All rows are made from the same 11 directions, up to rounding. Whole rows:
[-0.06 -0.50 -2.76 +0.89 -1.74 -1.98 +0.49 +0.58 +0.15 -1.31 +1.87 +2.86 -0.87 +0.80 -2.34 +0.53 -1.47]
[+0.36 +0.06 -0.49 -1.30 -1.93 -1.26 -0.38 -2.70 +0.78 +0.46 -3.59 -0.70 -2.88 +0.17 +2.26 -0.69 -0.33]
[+1.22 +0.78 +0.58 +1.66 -1.34 -1.32 +0.45 +0.04 +1.12 -0.96 -1.55 -1.04 -0.10 -0.30 +1.14 +2.34 -0.18]
[+1.23 -0.10 +0.87 -1.32 -0.67 +0.85 +0.04 +0.06 +1.74 -0.51 +1.08 +2.28 -3.12 +0.09 -1.63 -1.93 +0.54]
[-0.13 +0.77 -0.96 -1.05 +0.13 +0.94 -0.63 -0.32 -1.52 +0.60 -0.26 +0.31 +2.69 +1.98 -0.11 +0.86 +1.55]
[-0.24 -0.77 -0.83 +1.16 -0.22 +0.77 +0.30 +0.99 +1.09 -1.86 -1.15 +1.22 -1.83 +2.34 +0.36 +2.69 +0.31]
[-0.90 +0.75 +1.47 -0.62 -2.78 -0.98 +2.32 +0.60 -0.93 -0.85 +1.38 +1.81 +0.03 +3.03 +0.87 +0.33 -1.77]
[+2.14 +1.85 -0.42 +0.90 -1.00 +1.26 -0.51 -0.56 +0.99 -0.56 -0.13 +1.43 -0.60 -0.59 +0.67 +2.21 +2.02]
[+0.58 -2.87 -1.23 +1.39 +1.94 +0.10 -0.79 +0.80 +0.06 -0.23 +0.16 +1.17 -1.87 -3.08 -0.96 -2.02 +0.20]
[-0.46 +1.57 -1.24 +3.49 +0.08 -0.18 +2.42 +1.06 -1.66 +1.11 +0.48 +0.35 +0.77 -0.73 +1.12 +2.48 -0.63]
[-0.69 -0.52 +0.20 +0.66 +1.49 -0.33 -0.60 +0.37 +2.47 -0.38 +0.62 -1.97 -1.57 -1.68 -1.64 +0.29 -1.07]
[-2.50 -2.41 +1.06 -0.77 +0.61 +0.00 -0.14 +0.20 -0.99 -0.37 +1.28 +0.42 +0.46 +0.47 +0.84 +1.10 -0.50]
[+1.28 -0.62 -1.12 -0.21 -0.76 -0.62 +0.13 -0.25 -0.95 +0.14 -0.58 +1.66 -1.03 -0.64 -0.06 -3.30 -0.30]
[-0.16 -0.15 +2.39 -1.58 +0.79 +1.17 -1.23 +0.84 +0.33 -0.97 +0.53 -1.26 +3.45 +2.16 -0.66 +2.00 +1.75]

Rows cut short, each followed by the rest of it:
[-1.43 -1.23 -1.20 -0.92 +1.40 +1.23 +0.30 -0.15 -1.48 +1.75 +1.40 +2.07 -1.31 -0.43 -0.94]  [-1.98 +0.34]
[+0.20 -2.26 -2.96 +2.15 -0.20 -1.11 -0.96 +1.33 -0.66 -2.49 -1.14 +1.50 +1.79 +1.79 -0.44]  [+3.78 +0.72]
[+0.58 -0.61 -0.82 +0.40 +2.49 +0.93 -1.44 +0.96 +0.67 -0.13 -0.85 -1.68 +1.25 -0.35 -1.80]  [-0.50 +1.06]
[-1.61 +1.53 -2.40 +0.31 -1.39 -0.75 -0.36 -1.90 -0.56 -0.02 +1.08 +0.04 -0.05 -0.49 +1.61]  [+1.28 -1.83]
[+0.13 +1.11 -0.82 +1.21 -0.46 -0.92 +0.78 +0.33 -0.62 +0.42 -1.10 -0.90 +1.91 +1.14 +0.00]  [+2.33 +0.20]
[-1.75 -2.33 +2.55 -1.38 -0.90 -1.43 +0.66 -0.47 -1.46 -0.02 -0.43 -0.29 +0.25 +0.44 +2.43]  [-0.49 -1.18]
[-1.37 +0.87 -1.22 +0.66 -0.92 -1.02 +0.01 -0.42 -1.41 -0.93 -0.07 -1.40 +1.99 +0.77 +2.23]  [+0.09 -2.47]
[-0.83 +0.51 -1.64 +1.44 +0.82 +1.12 -0.10 +0.50 +1.01 -1.12 -2.19 -1.35 -0.85 +2.12 +0.96]  [+2.35 -0.29]
[-1.03 -0.99 -0.16 +0.99 +0.67 +0.33 +1.60 +1.09 -1.96 +1.48 +0.01 +1.67 +1.19 +1.36 -0.28]  [+3.41 +1.83]
[+2.09 -0.02 +1.63 -0.49 +1.09 +0.56 -0.56 -0.11 +1.08 +1.22 -2.41 -1.48 +0.04 -0.88 -0.72]  [-0.18 +2.64]
[-0.33 +0.68 -0.06 -0.71 -0.02 +2.02 -0.55 -0.37 -0.17 -0.42 -0.48 +0.66 +0.37 +2.06 +1.24]  [+1.96 +1.52]
[+0.84 +2.33 -0.03 -0.39 -0.57 -0.44 +0.93 +0.16 -0.75 +0.96 +0.73 -0.75 +1.35 +0.07 -0.88]  [-3.21 -1.22]
[+1.17 +2.24 -0.77 -0.98 -2.70 -1.95 +1.44 -0.08 +0.37 +0.72 +1.93 +2.02 +0.12 +1.52 -3.46]  [-0.58 -0.49]
[-1.76 +1.12 +1.94 -1.88 -1.96 -2.22 +0.22 -1.66 +0.57 +0.20 +0.11 -2.69 +1.05 +1.01 +1.07]  [+1.07 -2.05]
[-0.40 +1.00 +1.20 +0.27 -1.96 -1.45 +0.42 -1.22 +0.27 -0.09 +0.38 -0.57 +0.34 -0.69 +1.85]  [+2.79 -0.60]
[-1.04 -0.54 +0.95 -1.28 +0.10 -0.72 +0.15 +0.18 +1.16 -0.23 +1.35 -0.65 -1.23 +0.08 -1.55]  [-2.09 -1.83]
[+0.59 -0.54 +0.28 +1.01 +0.76 +0.18 +0.98 +1.23 +0.20 +0.21 -1.38 -0.13 -0.78 +0.44 -0.48]  [-0.19 +0.39]
[-0.11 +0.96 -4.07 +1.60 -0.77 -0.66 +0.67 -0.25 -2.01 +0.67 -0.97 +1.40 +0.96 +1.23 +0.13]  [+1.34 -0.04]
[-0.67 -1.86 -2.24 +1.53 -0.41 -3.25 -0.40 +0.51 +0.51 -0.89 +2.45 +0.96 +0.23 -1.92 -2.97]  [+1.39 -1.69]
[+0.42 +1.61 -0.95 -1.43 -0.04 +1.25 -1.93 -0.94 -0.98 +0.27 +1.78 +0.61 +3.73 +0.50 -0.78]  [+1.41 +2.13]
[-0.13 -1.40 -1.03 -0.61 -0.16 +0.51 -2.43 -1.53 +0.59 -1.55 +1.03 +1.26 -1.51 -2.15 +1.25]  [-0.60 -0.11]
[-0.09 -0.34 -1.37 +0.45 -0.25 -0.81 -0.62 -0.50 +0.54 -0.51 -0.88 -0.40 -0.51 -0.13 +0.02]  [+0.69 -0.43]
[+0.88 -0.71 +0.34 +1.76 +0.87 -1.23 -0.16 +0.84 +0.03 +0.75 -0.07 -0.69 +2.61 -1.53 -1.58]  [+4.08 +2.16]
[-1.70 -1.23 -0.09 -2.32 +2.10 +0.90 -1.02 -0.66 -0.48 +2.29 +1.25 +0.02 +0.77 -0.11 -2.41]  [+0.10 +1.76]
[+0.00 -1.94 -1.95 -0.62 +1.54 +2.91 -2.81 -0.81 -0.94 -1.13 -0.61 +1.90 -0.32 -0.34 +1.78]  [-0.31 +2.15]
[-0.04 -0.34 -1.65 -0.22 +0.92 +1.15 -0.06 +0.05 -0.41 +0.87 -0.47 +1.30 -0.95 +0.66 -1.01]  [-0.47 +1.13]
[+0.07 +0.84 -1.82 +0.34 -0.91 +0.80 +0.15 +0.73 -0.62 -1.32 +0.51 +2.02 +0.87 +2.90 -0.33]  [+1.42 +0.30]
[-1.42 +0.71 -2.09 +0.09 +2.16 +3.04 -0.19 +0.57 -0.06 +0.65 +1.08 +0.97 -0.67 +1.40 -1.24]  [+0.79 +0.96]
[-0.31 +0.79 -1.01 -0.19 +0.18 +0.33 +0.70 +0.39 +0.49 +0.79 -0.24 +0.42 -0.39 +2.03 -1.97]  [+1.30 +0.70]
[+1.52 -0.65 -0.76 -0.91 -1.80 -1.43 +0.25 -1.05 -1.98 +0.71 -2.15 +1.49 +0.14 +0.30 +1.06]  [-2.52 +0.44]
[-1.60 -0.56 +1.48 -1.60 +0.02 +1.10 -0.06 -0.56 -0.16 +0.16 +0.49 +0.39 -0.38 +1.27 +1.09]  [+1.19 +0.53]
[+1.65 -0.23 -1.32 +0.06 +0.85 +0.87 -2.05 -0.11 -0.25 -0.98 -2.36 -0.98 +1.68 +0.21 +0.62]  [-0.91 +1.36]
[-1.48 +0.02 -1.83 +0.92 +1.25 -0.12 +0.37 +0.61 +0.02 -0.12 -1.02 -1.90 -0.57 +0.80 -0.12]  [-1.42 -2.26]
[+0.91 +0.18 +1.76 -1.38 -0.74 -0.13 -1.29 -1.44 +0.49 +0.12 -0.19 -0.55 +0.84 -1.13 +0.91]  [+0.80 +1.44]
[+0.82 +1.27 +0.93 -1.24 -0.81 +0.40 -0.97 +0.17 +1.30 -1.40 +1.38 -0.07 +1.37 +1.32 -1.29]  [+0.45 +0.41]
[-0.88 -3.16 -0.38 -0.10 -0.97 -0.61 +0.40 +1.27 -1.07 -2.54 -0.12 +2.65 -1.09 +2.42 +0.84]  [-1.07 -1.41]
[-0.97 -2.25 -1.58 -0.58 +2.70 +3.02 -2.40 -0.08 -1.05 -0.60 -0.82 +0.64 +0.37 +0.36 +1.14]  [-0.07 +1.93]
[+0.28 +1.91 +0.89 -0.20 +0.59 +0.89 +0.68 -0.27 -0.88 +1.85 -0.56 -1.48 +1.40 -0.22 +0.71]  [-0.63 +0.65]
[-0.91 +0.15 -0.25 +1.03 +1.34 +0.15 +0.95 +1.48 +2.72 +0.14 +2.46 +0.18 -2.70 -0.52 -3.87]  [+0.98 -0.88]
[-0.43 +1.81 +2.47 -0.38 +0.07 -1.03 +1.45 -0.64 -0.54 +2.87 +0.66 -2.46 +1.59 -1.74 +0.07]  [-0.02 -0.28]
[-0.41 +1.10 -2.15 +0.56 +0.80 +1.74 -0.17 +0.31 -0.64 -0.29 +0.84 +0.69 -0.22 +0.44 +0.13]  [-1.45 -0.68]
[+1.57 -1.22 -1.95 +0.01 -1.83 -2.08 -2.27 -0.96 +0.80 -2.51 -0.65 +0.84 +0.23 -0.63 -0.16]  [+0.07 -0.30]
[-1.21 -3.06 -0.28 +0.01 -0.35 -2.65 +0.71 -1.12 -2.38 +2.59 -0.69 +1.41 +0.52 -1.57 +0.22]  [+2.55 +1.36]
[+1.17 -2.12 +0.70 +1.48 +0.04 -0.97 -0.45 +0.31 -0.69 -0.04 -0.67 +1.04 +1.54 -1.72 +0.47]  [+3.81 +2.61]
[+0.26 -1.45 +0.65 +0.30 -0.77 -1.42 -0.59 +0.52 +0.61 -2.23 +0.95 +0.08 -0.19 -0.95 +0.19]  [-1.32 -1.82]
[+0.39 +1.56 +1.37 -0.39 +0.09 -1.02 -0.02 -2.33 +1.70 +2.85 -2.31 -3.37 -1.08 -2.49 +0.52]  [+1.66 +1.05]
[-0.23 -3.97 +3.12 -2.98 +0.49 -0.99 +0.11 -0.28 -1.83 +2.05 -0.80 +1.07 +0.58 -0.23 -0.56]  [-1.76 +2.16]
[-0.23 +0.23 -2.57 +0.76 +1.05 +1.59 -0.40 +0.24 -1.02 -0.12 -1.73 +0.19 +0.36 +1.62 +0.77]  [+0.23 +0.64]
[+1.44 +3.76 -0.86 +2.80 -1.38 -1.15 +2.80 +1.07 +1.20 +0.53 +0.15 -0.54 -1.08 -0.03 -1.26]  [+0.40 -1.73]
[+0.00 -2.10 +1.90 -1.15 +0.24 +1.22 +0.40 +0.89 -0.15 -0.18 +0.71 +2.71 -1.14 +1.13 -0.57]  [+0.46 +1.90]
[-0.14 -0.52 +1.21 +1.86 -1.50 -2.16 +1.24 +0.38 -0.47 -0.97 +1.60 +0.33 -0.24 -2.41 +1.68]  [+0.02 -2.42]
[+0.25 -0.80 +1.12 -0.48 -2.65 -1.08 +0.66 -0.14 -1.30 -1.35 -0.18 +2.12 +0.66 +1.77 +2.04]  [+1.18 -0.01]
[+1.79 +3.03 -1.85 +1.44 -0.94 -0.11 -0.49 +0.18 +0.52 -1.06 +0.06 -0.73 +2.04 +0.36 -0.47]  [+0.86 -0.18]
[+2.16 +0.77 +0.67 -0.13 -1.43 -0.99 +0.05 +0.24 +0.81 -0.77 -1.72 -0.39 +0.74 +1.25 -0.50]  [+0.18 +0.71]
[-1.21 +0.07 +1.25 -0.60 +1.93 +2.37 -0.07 +1.31 -1.67 -0.03 +0.68 -0.96 +2.92 +1.71 +0.83]  [-0.59 +0.44]
[+1.72 +3.46 +0.88 -0.20 -1.89 +2.89 +0.05 +0.25 +1.65 -2.70 +0.60 +1.29 -1.29 +2.46 +1.81]  [-0.19 -0.04]
[+0.76 -0.49 +3.31 -1.41 -0.17 +0.25 +0.02 +0.11 -0.13 +0.21 +0.45 -0.13 +0.85 -0.49 +0.45]  [-0.96 +0.98]
[+0.49 +0.83 -0.89 +0.93 +0.31 +1.14 -0.42 -0.48 -0.33 +0.46 +1.27 +1.22 -0.07 -1.91 +0.47]  [+1.01 +1.07]
[+0.33 -0.16 -0.19 +0.68 -0.88 +0.53 +1.89 +1.26 -0.75 -1.01 -1.05 +1.73 -2.14 +2.08 +1.26]  [-2.52 -1.41]
[+0.03 +0.91 +1.25 +1.12 -1.17 -1.46 +1.84 +0.47 -1.51 +0.63 +1.19 -0.05 +1.56 -0.96 +0.99]  [-0.04 -1.26]
[+0.29 +1.55 +0.67 +0.13 -0.52 +2.72 -0.01 +0.23 -0.24 -1.41 +3.00 +2.36 -0.74 -0.46 +1.77]  [-0.96 -0.25]
[-2.22 +0.20 -1.58 +1.75 +1.35 +0.34 +0.61 -0.46 -1.06 +1.02 -0.58 -1.59 -0.67 -1.28 +2.26]  [+0.39 -1.71]
[-0.86 +1.84 -2.69 +0.70 +1.71 +0.95 +0.94 -0.32 +0.07 +2.99 -0.58 -0.65 -1.09 +0.11 -2.01]  [+0.62 +0.62]
[-1.39 -1.25 +1.37 +0.36 -0.21 -2.34 +2.42 +1.56 -1.62 +1.35 +0.65 -0.05 +2.04 +1.34 -1.53]  [+1.49 -0.59]
[-1.80 -1.12 +1.61 +0.20 +1.30 +0.26 +0.70 +0.23 -0.26 +1.13 +2.06 -0.10 -0.72 -2.06 +0.15]  [+0.36 -0.48]
[-0.30 -1.23 -0.17 +0.42 +0.15 -1.58 +0.76 +0.77 +0.91 -0.26 -1.41 -0.98 -1.47 +0.62 -1.15]  [-0.96 -1.43]
[-1.05 -0.08 -1.32 -1.51 -0.02 -1.31 -0.60 -0.83 -0.45 +1.01 +0.84 -0.51 +1.13 +0.30 -1.97]  [-1.04 -0.72]
[-1.28 -0.03 -3.73 +0.28 +1.08 +1.26 -1.77 -0.14 +0.97 -2.01 -1.00 -0.80 -1.24 +1.75 +0.08]  [-0.81 -1.62]
[-2.94 -1.52 -0.53 +0.46 +2.26 +3.07 -1.58 +0.81 +1.78 -2.73 +3.40 +0.86 -2.56 -0.37 +0.41]  [+1.10 -1.38]
[+0.71 -0.12 +1.80 -1.04 -1.08 +0.65 +0.27 -1.33 +0.79 +0.64 -0.69 +1.41 -2.74 -0.68 +1.44]  [+0.61 +1.51]
